Every row belongs to one group in each of 3 separate groupings. Each group adds its own fixed numbers to the row, and there is some noise. The rows also spread widely along 11 directions, which tell nothing about the answers.
In the rows, 128 means zero.
Some rows, each with its group in each grouping after it:
[130 167 118  72 121 184  94 116  58 136  80 105 173  89 124 111  57 141
  88 159 116  58 108 121 169 104  95 138 171 140 116 131  84  76  99 117
 150 105 187 127 116] -> J_762 P J_668
[151 118 159 120 101 146 145 154 137 125 137 153 182 137 112 103 109 119
 139 142 104 137 136 165 125  94 104 113 131 160 130 151 122 112  80 133
 121 147 143 148 101] -> J_176 X J_668
[164 170 151 105 123 136 135 142  86 136  96 178 129 114 143  95 149 174
 113 139 122 127 140 116  98 169  93 132 139 149  98 152  75  88 106 156
  63 127 152 116  89] -> J_430 J J_485
[173 138 162 101  84 150 113 142 114 127 120 165 151 112 121 139 128 175
 118 141 159 143 100 134 118 129 134 147 122 145 140 162  99  83  80 120
 109 157 156 156 100] -> J_111 J J_145
[144 148 106 121 105 134 118 110  83 105 123  97 188 124 120 100 100 108
 111 125  86  93  94 132 144 115  98 112 120 137 127 160 121 117 116 109
 131 131 154 107 100] -> J_430 K J_476
[149 129  87 149  68  74 176 155 159 111 145  56  93 169 115 128 117 136
  95 149 100 141 125 133 121 131 155 117  97 120 162 157  89 127 171 108
 167 136 137  86  68] -> J_111 X J_145
[125 143 127 145 121  81 136  97 129 110 161  52 147 132 122  97  88  81
 121 151  62  85 144 105 131 126 128  88 142 144 141 153 141 126 175 101
 189 158 126  94  92] -> J_762 K J_485
[166 138 167 136  91 103 157 155 131  62 177 130 161 161  90 104 126 120
 124 120  79 156 123 143 101 115 113 101 101 131 101 145 122 143 132 121
 122 158 157 105  93] -> J_176 P J_476
[180 170 176 108 136 122 128 161  84 104 107 173 117 117 134 105 137 163
 101 107 133 168 137 137  66 139  85 109 138 150  79 146  79 116  98 151
  71 112 145 145  84] -> J_762 K J_485
[108 110 110 120 111 144 140 126 120 175  81 102 141 120 147 121 101 106
 114 179 167  91 150 142 159 116  98 108 180 160 159 159 158 105 120 121
 141  96 124 147 173] -> J_762 K J_485
[133 151 175 120 136 123 144 122 105  91 142 156 204 139 121  70 106  93
 131 141  65 112 162 134 148 113  71  87 151 170  64 121 152 150 120 119
 104 135 158 103 142] -> J_176 P J_476
[161 134 166 106  61 118 168 204 157  76 132 168 121 161 100 133 139 182
 120 133 162 206 128 149 112 105 132 146 121 107 107 125  89 137 124 116
  97 132 149 112 106] -> J_111 X J_485
[129  95 204 148 120  83 146 177 161  99 170 105  81 166 134 128 120 134
 143 131 163 217 122 133  88 114 116  98 157 134 161 139 165 165 115 114
 151 129 100 130 139] -> J_430 X J_145
[153 142 197 113 126 130  89 142  74  87 151 144 150 102 135 110 131 137
 143 106 137 163  85 142 101 134  77 101 171 132 126 154 149 138  93 130
  97 128 135 127 131] -> J_111 J J_485
[187 134 118 131  49 130 112 138 153 141 112 132 158 138 119 178  94 139
  63 146 205 145 102 132 100 116 139 152  77 136 139 189  97  88 137  98
 139 132 163 179 129] -> J_430 J J_668
[116 109 118 130 113 134 136 128 102 145 133  67 140 122 141 100 119 104
 124 168  93  92 124 141 154 140 100 112 166 139 189 162 150 122 143 125
 160 121 133  99 131] -> J_111 J J_668
[188 134 145 134  74 146  99 140 100  99 156 140 195 119 103 137 112 107
 109 101 131 150  72 167  88 106 102 107 102 134 135 183 133 116  94 121
 117 139 157 171 110] -> J_762 J J_668
[150 126 156 135  60  87 138 148 185 107 139 121 135 158 114 172  87 124
  99 165 213 168 141 105 118 113 151 131 119 122 123 150 157 138 186  62
 169 144 132 142 172] -> J_762 K J_485
[125 144 103 124 106 105 190 132 144 120 115 127 151 168 132  83 120 123
 108 167  74 101 189  91 148 129 119 117 111 152  78 127 105 131 161 112
 129 136 151  81 102] -> J_762 J J_476
[125 156 107 142 134  84 155  96 128 124 114  83 153 140 147  99  87  77
 112 131  79 106 152 111 116 118  86  61 127 162  85 150 116 134 155 124
 149 112 121 108 108] -> J_176 P J_485
[133 117 174 165 131  60 161 148 153  89 165 105  99 171 143 104 128  98
 131 115 116 194 154 119  61 120  96  65 134 138 108 155 155 179 157 126
 131 117  97 117 122] -> J_430 J J_485
[153 175 105 128 115  80 143 108 121 124 122  84 126 143 152 106 104 131
  87 148  90 111 148  87 117 164 115 115 108 138 109 142  98 132 192 111
 153 126 138  75  87] -> J_111 X J_668
[153  85 174 151 116 126 127 138 169 155 146 112 149 136 141 149 104  90
 118 152 180 153 140 165  88 100 123  97 136 183 182 196 169 120  91 123
 175 136 104 212 155] -> J_111 K J_668
[170 112 137 166  79  74 163 152 166 139 160 117 110 163 144 136 149 114
 117 162 168 172 143 129  85 176 123 116 107 136 165 177 176 158 188 113
 137 129 112 114 156] -> J_762 X J_668
[152 164 168  84 123 142  98 150  55  95 127 131 117 111 129  99 125 189
 107 141 124 122 108  90 127 162 103 148 165 112 121 122  99 114 132 117
 112 133 167  77 112] -> J_762 J J_476
[129 118 137 136 111  96 137 129 142 138 143  74  95 146 152 119 117 140
 124 165 135 132 133  83 106 162 137 125 134 124 179 159 129 124 172 110
 180 137 111  93 115] -> J_430 J J_668
[105 114 130 109 107 162 147 132 109 147 107 124 176 120 126  90 117 121
 143 173  90  82 140 158 188 112 105 122 172 161 151 143 134 102  86 122
 125 134 153 125 131] -> J_111 J J_145
[152 151 137  95  86 151 134 150 131 116 100 147 152 127 112 130  86 159
  94 147 143 121 133 117 127  89 131 143 127 136  98 143  63  81 105 113
 127 141 171 148  93] -> J_762 J J_485

New rows, each followed by its group in each grouping:
[145 140  99 117 110 135 108  92  78 142 114 114 201 109 152 102 114  88
 133 133 103  91 101 147 149 141  74  96 142 159 143 173 157 119 110 126
 120 116 124 119 138] -> J_111 X J_668
[133 115 129 138  79 113 184 166 149 132 126 147 144 156 120 114 145 119
 132 169 143 153 148 148 138 143 102 111 132 136 126 147 153 137 156 127
  97 118 136 105 164] -> J_176 P J_485
[161 144 149 103 111 155  85 107  83 127 127 142 178  99 136 114 113 149
 122 135 136 101  88 110 128 143 108 141 131 143 143 166 119  85  88 116
 118 155 147 132 114] -> J_430 J J_476
[182 167 150 144  99  94 111  80 112  82 168 152 223 137 118 107 102  73
 102 105  94 120 127 111  98 131  97  89  87 161  55 168 158 146 152  90
 116 160 152 131 126] -> J_762 J J_476
[146 113 184 157 165  99 147 138 127 134 173  95  95 121 143  83 145 111
 158 139  77 137 150 147  67 157 103  73 160 166 181 175 135 115 106 175
 145 148  96 131  83] -> J_176 P J_485
[147 156 127 154 104  51 129 102 138  94 157  83 149 149 147 125 103  83
 111 124 121 147 123 104 103 148 105  83 116 136 106 162 163 164 199  88
 154 136 108  88 133] -> J_111 X J_485
[178 175 113 145 121  78  97  96  97 102 130  86 148 132 143 130  85 105
  76  83 120 145  82 120  73 127  92  77  93 147  94 173 104 129 135 109
 136 117 138 140  81] -> J_430 X J_145
[154 172 108 103  94 105 156 134 130 115 106 150 134 145 140 110 125 163
 122 140 119 141 141  82 124 147 125 132 116 121  80 128  86 119 152 110
 107 130 132  75  87] -> J_762 X J_485
[136 189 126 107 138 111  95  81  65 105  99 114 184 118 159  96  80 103
  89 114  91  99 124 105 136 127  70  87 137 163  44 132 112 133 137  97
 118 105 162 104 119] -> J_111 J J_145
[143 120 156 131 102 114 160 168 113 120 134 136 105 146 133  99 152 150
 115 161 134 147 152 119 125 165 105 129 147 130 133 137 142 143 159 127
 103 120 143  92 150] -> J_762 J J_476
[146 115 145 137 127 118 151 134 153 170 122 116 102 139 163 113 129 143
 120 164 139 132 165  98  84 156 126 119 124 159 165 175 110  99 123 139
 149 138 107 144 101] -> J_430 J J_668
[122 144 160 108 135 122 153 138 129 134 114 123 123 127 132  90 111 145
 127 169 101 107 170 106 138 134 117 114 165 147 122 130 102 102 128 133
 142 140 140 105 107] -> J_176 P J_485
[138 129  65 126  75 119 155  96 144 161 108 120 175 144 157 122 132 121
 129 169 141  94 127  95 160 156 131 131  96 146 129 169 137 113 153 100
 125 137 112  93 144] -> J_111 J J_476
[145 164 149 102 146 118 131 124  86 134  92 147 137 125 168  86 122 146
  94 149 137 119 160 109 131 160  67 116 160 169  77 133 125 127 129 132
  87 100 143 101 144] -> J_111 X J_476
[141 139 140 103 112 147 120 134  84 127  98 176 176 132 148 108 129 138
 115 130 166 143 113 126 138 136  62 124 143 142  86 143 146 139 103 117
  62  97 145 121 181] -> J_430 J J_476
[134 165 127 117 125  93 110 115 105  92 125  86 131 133 144 118  89 125
 117 112 115 142 100  81 111 121 110 103 128 120 104 136 104 134 148  95
 147 124 122  85  93] -> J_430 K J_485
[179 161 169 121 112 125 116 120  96 106 144 166 165 118 124 101 142 151
 122 141 112 119 115 117 109 176 107 133 115 139 123 164 124 111 129 126
  97 163 160 109 109] -> J_430 P J_476
[133 162 123  89 132 154 135  99 110 141  91 163 178 126 163  92 101 146
 135 146 114  95 154  75 144 123 102 124 133 168  75 138  98 101  91 114
 107 135 129 115 109] -> J_762 J J_476
[145 124 208 131 137  96 148 169 127 105 155  83  55 141 123 105 115 170
  87 169 132 139 165 110  94 157 132 130 158 134 167 139 101 115 159 133
 166 140 155 111 104] -> J_430 P J_476
[196 151 189 162 109  81 145 141 135 100 168 148 145 142 111 111 138 108
 108 128 109 163 156 157  55 153 108  92 103 165 106 173 129 121 145 135
 110 168 142 151  87] -> J_176 K J_485
[122 146 133 101 107 150 123 112  92 111 117 136 208 119 124  89 104 113
 140 137  74  96 120 141 175 104  93 108 149 154  96 130 124 119  91 106
 112 141 160 109 116] -> J_111 J J_145
[121  81 114 151  90 112 158 136 168 145 145 106 158 159 145 125 121  89
 160 156 147 150 122 140 136 119 115 102 136 142 186 173 193 146 127 108
 149 126  87 127 168] -> J_430 X J_668
[175 139 191 123 124 121  93 145  87 121 154  95  82 102 124 123 124 169
  92 140 133 130 109 132  81 174 130 128 153 141 186 170 106  85 115 137
 157 154 156 146  79] -> J_762 J J_145
[122 119 106 114 103 153 147 158 103 121 109  99 143 135 125 101 111 138
 132 122  87 132  99 137 129  91 106 118 131 120 149 146  83 112  86 136
 129 109 139 109  74] -> J_430 J J_668
[159 117  76 138  61 115 195 185 166 123  97 126 118 175 116 146 117 131
  99 111 147 195 113 166 101  71 120 101  83 133 110 160  75 132  95 132
 106  91 134 156  82] -> J_762 X J_145
[153 108 157 145 114 108 144 150 127 123 155 115 108 147 141 109 149 128
 133 132 135 160 127 120  84 149 111 103 128 140 154 172 143 139 122 138
 130 136 108 127 120] -> J_762 J J_476
[136 138 126 125  85 133 158 149 121 103 116 142 187 141  99  99 106  98
 109 140  88 117 147 158 143  89  91 102 135 145  84 140 120 127 127 119
 105 127 172 129 127] -> J_762 J J_485
[151 101 131 146  73 115 155 134 184 152 150  86 130 143 120 145 101 127
 100 181 148 113 149 123 119 127 168 142 102 148 193 186 117  90 153 108
 201 163 133 152 110] -> J_111 J J_668
[144 144 105  96 116 154 108  96  82 148 108 154 188 106 161  98 134 132
 158 133 134 100  93 110 150 160  88 121 146 147 134 165 155 110  83 123
  90 124 106 109 140] -> J_762 X J_476
[145 150 217 138 126  85  98 124 121  78 186  69 122 123 106 115  77 121
  99 143  99 119 139 105  88 123 133 111 151 132 142 147 120 115 160 100
 200 183 158 124  88] -> J_430 J J_485
[183 163 112 116  56 121 140 179 101  86 126 111 128 139  85 133 115 162
  80 111 118 154  79 159 104 117 120 136 102  99 124 151  56  99 133 129
 109 131 177 109  62] -> J_176 X J_485
[132 122 124 130  77 109 140 145 137 110 135 115 147 163 131 130 113 121
 132 125 146 169 101 121 134 111 112 106 116 126 119 139 142 151 136  96
 126 117 122 109 141] -> J_176 J J_145
[178 193 137 107 126 110  89 104  55 138 112 134 133  91 151 105 127 150
  92 141 131  98 114 108 106 208  81 120 151 141 118 161 127  96 160 130
  91 129 151 100 120] -> J_762 X J_485
[144 155 109  88  80 134 130 123 129  78 130 164 200 151 131 119 107 147
 165 108 126 153  85  80 147  96 125 134 100 110  72 126 118 141 101  79
 106 147 120  81 108] -> J_762 X J_476
[165 158  68 118  76 130 164 120 127 133  96 155 190 144 131 107 123 126
 120 147  93 110 136 114 141 136 120 131  79 141  86 149  89 109 140 110
  95 133 147  97  90] -> J_762 K J_668
[129  84 195 117 139 138 111 153 134 118 159  77  91 119 143 136 109 145
 153 135 175 163  91 132 102 105 127 112 175 135 217 168 147 118  68 131
 187 128  87 154 132] -> J_111 P J_476
[151 101 107 155  82 105 155 162 160 131 131  66  96 162 122 150 107 125
  88 119 149 166  97 153  87  97 133 102  95 134 172 183  93 111 115 125
 162 111 130 167  84] -> J_430 J J_145
[152 111 124 115 102 168 159 174 109 152 104 107 109 117 110 106 130 160
 100 166 123  99 129 167 130 126 121 140 146 143 181 170  83  75  86 163
 126 117 168 149  94] -> J_762 P J_476
[166 158 207 105 134 133 116 153 100 111 122 187 142 121 127 105 116 153
 104 143 140 149 148 139 106 142  88 118 154 165  82 129 122 122  98 125
  86 132 175 156 133] -> J_762 P J_145
[113  68 144 155 104 124 173 171 166 123 146  73 126 166 117 118 106  97
 130 143 117 156 136 162 110  72 119  93 138 140 181 169 138 142 110 127
 175 117 117 150 122] -> J_430 J J_668
[146 136 116 116  95 133  93 111 134 140 100 105 153 127 142 166  67 131
  94 116 200 140  87 113 111  85 124 116 110 149 129 176 100  97  84  90
 160 116 132 184 120] -> J_430 J J_145
[138 125 121 115 110 153 143 119 123 154 111 137 187 127 132  96 109 120
 135 159  97  86 139 144 146 120 104 125 139 163 147 166 123  89  88 133
 125 143 141 135 103] -> J_430 X J_668
[147  93 141 142 114 132 126 159 107 140 152  40  93 120 130 124 120 128
 115 137 120 132  87 158  91 122 120 107 154 130 234 187 118 104 108 149
 182 119 120 141  91] -> J_111 J J_668
[144 127 158 109 123 149 100 150  89 126 119  83 124 118 125 123  86 142
  81 135 144 110 113 131 120 111 102 121 159 143 154 154  99  93  99 134
 159 108 155 153 120] -> J_176 J J_476
[107 100 193 118 132 127 139 157 136 154 134 113 109 125 140 102 111 140
 138 193 156 118 172 135 141 138 111 123 207 154 183 140 169 111 123 133
 157 134 118 128 166] -> J_176 X J_485
[ 87  97 107 139 114 129 164 133 140 155  98 108 160 147 149 104 110  78
 133 161 132 119 145 146 161  94  76  86 167 157 133 154 167 139 120 125
 125  92 111 132 179] -> J_430 J J_485
[167 126 183 129  90 124 163 186 122 133 129 160 133 142 100 105 145 154
  90 180 133 140 169 189 131 151 106 133 152 161 137 144 125 105 126 144
  96 141 187 144 130] -> J_176 X J_145
[132 138 115 101 105 150 141 130 110 156  96 163 173 131 150  95 128 134
 133 174 124  99 144 109 161 154  95 137 146 144 116 141 139 114 134 120
  95 120 143  99 152] -> J_762 J J_668
[158 129 104 112 109 151 123 134 113 144  87 123 143 135 150 135  94 129
  93 109 174 138 105 125 100  85  97 107 115 151 109 175  97 104  74 132
 122  88 128 177 118] -> J_762 J J_476
[145 143 157 145 124  95 124 115  95 148 139  93 117 113 146 103 135 115
  94 173 124  96 151 133 113 198  94 107 164 157 161 175 152 112 179 134
 135 131 140 114 142] -> J_111 J J_485
[134 114 153 113  96 142 129 136 146 123 111 170 181 135 140 131 105 123
 149 140 178 155 120 130 131  92 112 120 139 150 116 155 148 126  85  99
 109 133 109 155 156] -> J_430 K J_485
[139  83 178 148  84  97 153 170 188 105 170  94 117 168 106 156  99 111
 125 152 173 188 121 147 111  93 149 105 129 133 171 156 160 146 130  94
 179 145 122 155 154] -> J_176 P J_145
[166 123  89 153  81 112 140 113 138 119 155  89 162 144 126 131 119 106
 121 109 105 129  86 126  96 115 132 105  67 135 156 201 105 109 113 120
 149 151 120 136  69] -> J_430 J J_476
[158 183 135 116 105 124 100  79 104 101 123 156 225 113 131 114  92 106
 122 118 100 103 117 110 125 115  99 106 109 160  60 157 117 111 120 100
 112 158 146 133 108] -> J_111 J J_485
[150 134 167 104 140 168 113 152  82 125 112 115 140 106 124  98  90 136
 109 128 107 118 117 164 108  94  83 112 179 156 150 154 101  91  60 154
 132 113 156 169  87] -> J_762 X J_668
[137 120  96 127  54 139 130 119 122 113 147 113 215 136  97 123 106  90
 146 152  99 101  83 160 183 103 134 121 119 132 154 155 160 122 119  79
 142 157 157 116 129] -> J_762 K J_145
[179 151 146 130 111 104 139 136 118 134 118 167 127 137 151 111 146 149
 121 133 144 158 133 120  90 164 112 111 117 159 110 158 120 126 124 122
  90 133 129 131 110] -> J_762 K J_145
[143 131 180 148 122  78 122 126 136  85 164  72 135 154 120 123  74  96
  83 130 135 142 139 110  98 102 117  95 128 146 124 149 144 150 158  82
 190 136 139 136 130] -> J_430 K J_476
[149 127 108 126  89 114 174 143 159 144 112 143 147 158 137 116 120 127
 110 157 152 137 164 126 129 121 119 120 109 150 113 158 127 123 129 121
 119 123 131 127 132] -> J_762 X J_476
[144 135 143 137 109 106 174 154 142 107 130 120 150 156 113  98 108 114
 110 135  75 143 159 168 127  89 104  91 125 166  99 142  98 134 107 130
 125 132 156 138  84] -> J_111 X J_145
[147 109 156 120  91 139 148 171 152 112 128 149 143 141 123 135 122 143
 145 116 163 193 105 165 102  75 115 110 130 141 140 165 116 120  56 136
 117 130 105 166 108] -> J_111 X J_485
[121 109 106 135  78 123 152 141 131 126 144  98 177 147 113 106 107  88
 132 167 101 111 127 150 165 123 109 114 142 132 160 149 174 140 154 100
 147 131 138  97 154] -> J_762 X J_668
[122 124 119 149 139  87 153 100 152 150 126  58 123 155 158 111  82  89
  97 160 124 103 177  90 119 124 119  82 129 172 133 157 135 129 160 108
 195 118 102 125 124] -> J_176 K J_476
[119 123 142  90  90 133 151 174 129 128 110 141 114 150 133 118 128 181
 142 169 160 154 123 114 160 135 125 148 163 117 141 113 116 125 118 107
 116 124 130  86 134] -> J_176 X J_145
[142 136  64 116  61 144 153 131 133 162  84 160 190 150 146 124 132 122
 125 159 154 123 119 120 157 144 102 132  98 135 107 156 129 117 141 107
  85 107 131 101 163] -> J_176 J J_668
[130 122 154 117 130 120  97  99 117 128 150 102 158 120 155 122  88 105
 139 135 162 124 110  99 129 122 102 101 158 153 153 161 187 136 114 101
 163 132  93 131 167] -> J_762 X J_476
[177 138 197 107  81 140  93 162  98  90 162 141 160 120  91 135 109 160
 118 124 150 162  72 164 116 117 117 135 144 125 153 148 124 106  87 112
 126 163 170 149 110] -> J_176 X J_145
[184 164 194 114 127 111 103 157  82  96 152 105  89 114 121 115 118 171
  95 140 120 148 119 106  72 169 126 136 146 121 146 142  93 111 150 123
 145 147 161 108  75] -> J_762 K J_668
[124 121 198 109 175 124 115 126 113 120 153 119 115 119 163  85 112 140
 169 128 117 143 142  90 102 126 105 100 184 159 145 138 149 130  73 136
 157 143  84 122 110] -> J_762 X J_476
[108 135 136 117 157  99 114  86 125 141 120  94 122 135 188 116  96 120
 149 124 140 138 126  69 113 129 105  84 150 164 117 148 139 140 109 105
 163 118  77 119 122] -> J_111 J J_145
[116 109 130 133 114 112 151 115 158 156 142 110 143 141 144 106 109 114
 161 168 113 108 151 116 150 131 136 107 148 159 166 155 155 116 114 109
 164 161 100 124 119] -> J_762 X J_145
[133 145 130 135  74  89 148 137 128 101 134 109 150 149 114 124 104 102
  98 174 131 118 140 124 157 150 108 116 144 119 112 135 160 150 213  89
 131 122 167  79 181] -> J_762 P J_485
[137 135 168 114 140 116 133 117 147 135 128 114 132 141 151 107  91 139
 123 161 127 129 170  81 102 128 131 114 136 163 120 141 111 113 129 110
 175 149 111 126  96] -> J_176 K J_668
[110 141 170 121 109  87 139 120 146  94 170  98 136 148 124 100 106 127
 151 163  95 120 150  70 136 137 146 118 152 124 126 119 141 136 175  90
 175 181 116  66 116] -> J_176 J J_485
[132 133  86  97 103 151 119 114 121 165  83 130 169 132 170 132 112 133
 147 141 175 134  98  93 143 130 112 126 121 138 127 157 130 116 109 100
 122 104  91 113 141] -> J_176 K J_668
[157 148 197 145 151  87 104 124 117 115 141 116 110 124 151 122  98 118
  88 122 156 150 150 112  55 138  89  89 148 159 110 167 125 127 132 128
 141 128 130 165 123] -> J_430 J J_485
[136 147  78  92  91 160 148 144  87 119  99 115 161 124 122  92 116 151
 132 130  84  96  96 133 169 111 108 131 134 120 132 138  82 101  82 135
 107 117 146  89  77] -> J_762 X J_476
[111 140 165  92 141 131 113 112  99 122 124 158 164 127 165  86 126 143
 181 133 114 138 124  72 146 139  99 110 164 144  93 116 149 140  91 106
 104 144 100  87 133] -> J_176 J J_145
[171 132 129  92  88 182  72 134  86 134 118 116 160  99 132 153  98 158
 120 103 169 144  33 128  96 103 118 134 121 124 173 181  87  73  52 130
 138 123 124 166  90] -> J_176 J J_668
[180 155 181 122 130 112  83 116  90 119 146  96 117 115 137 129  93 150
  72 133 156 125 117  99  76 154 115 120 131 148 138 167 106  97 135 122
 162 144 149 145 107] -> J_176 J J_476
[ 98 133  89  87  77 153 152 135 141 129  76 119 166 150 127 122  75 147
 116 162 125 100 128 105 197  73 134 143 131 129 105 115  77  97 103  85
 144 124 160 110 111] -> J_430 J J_145
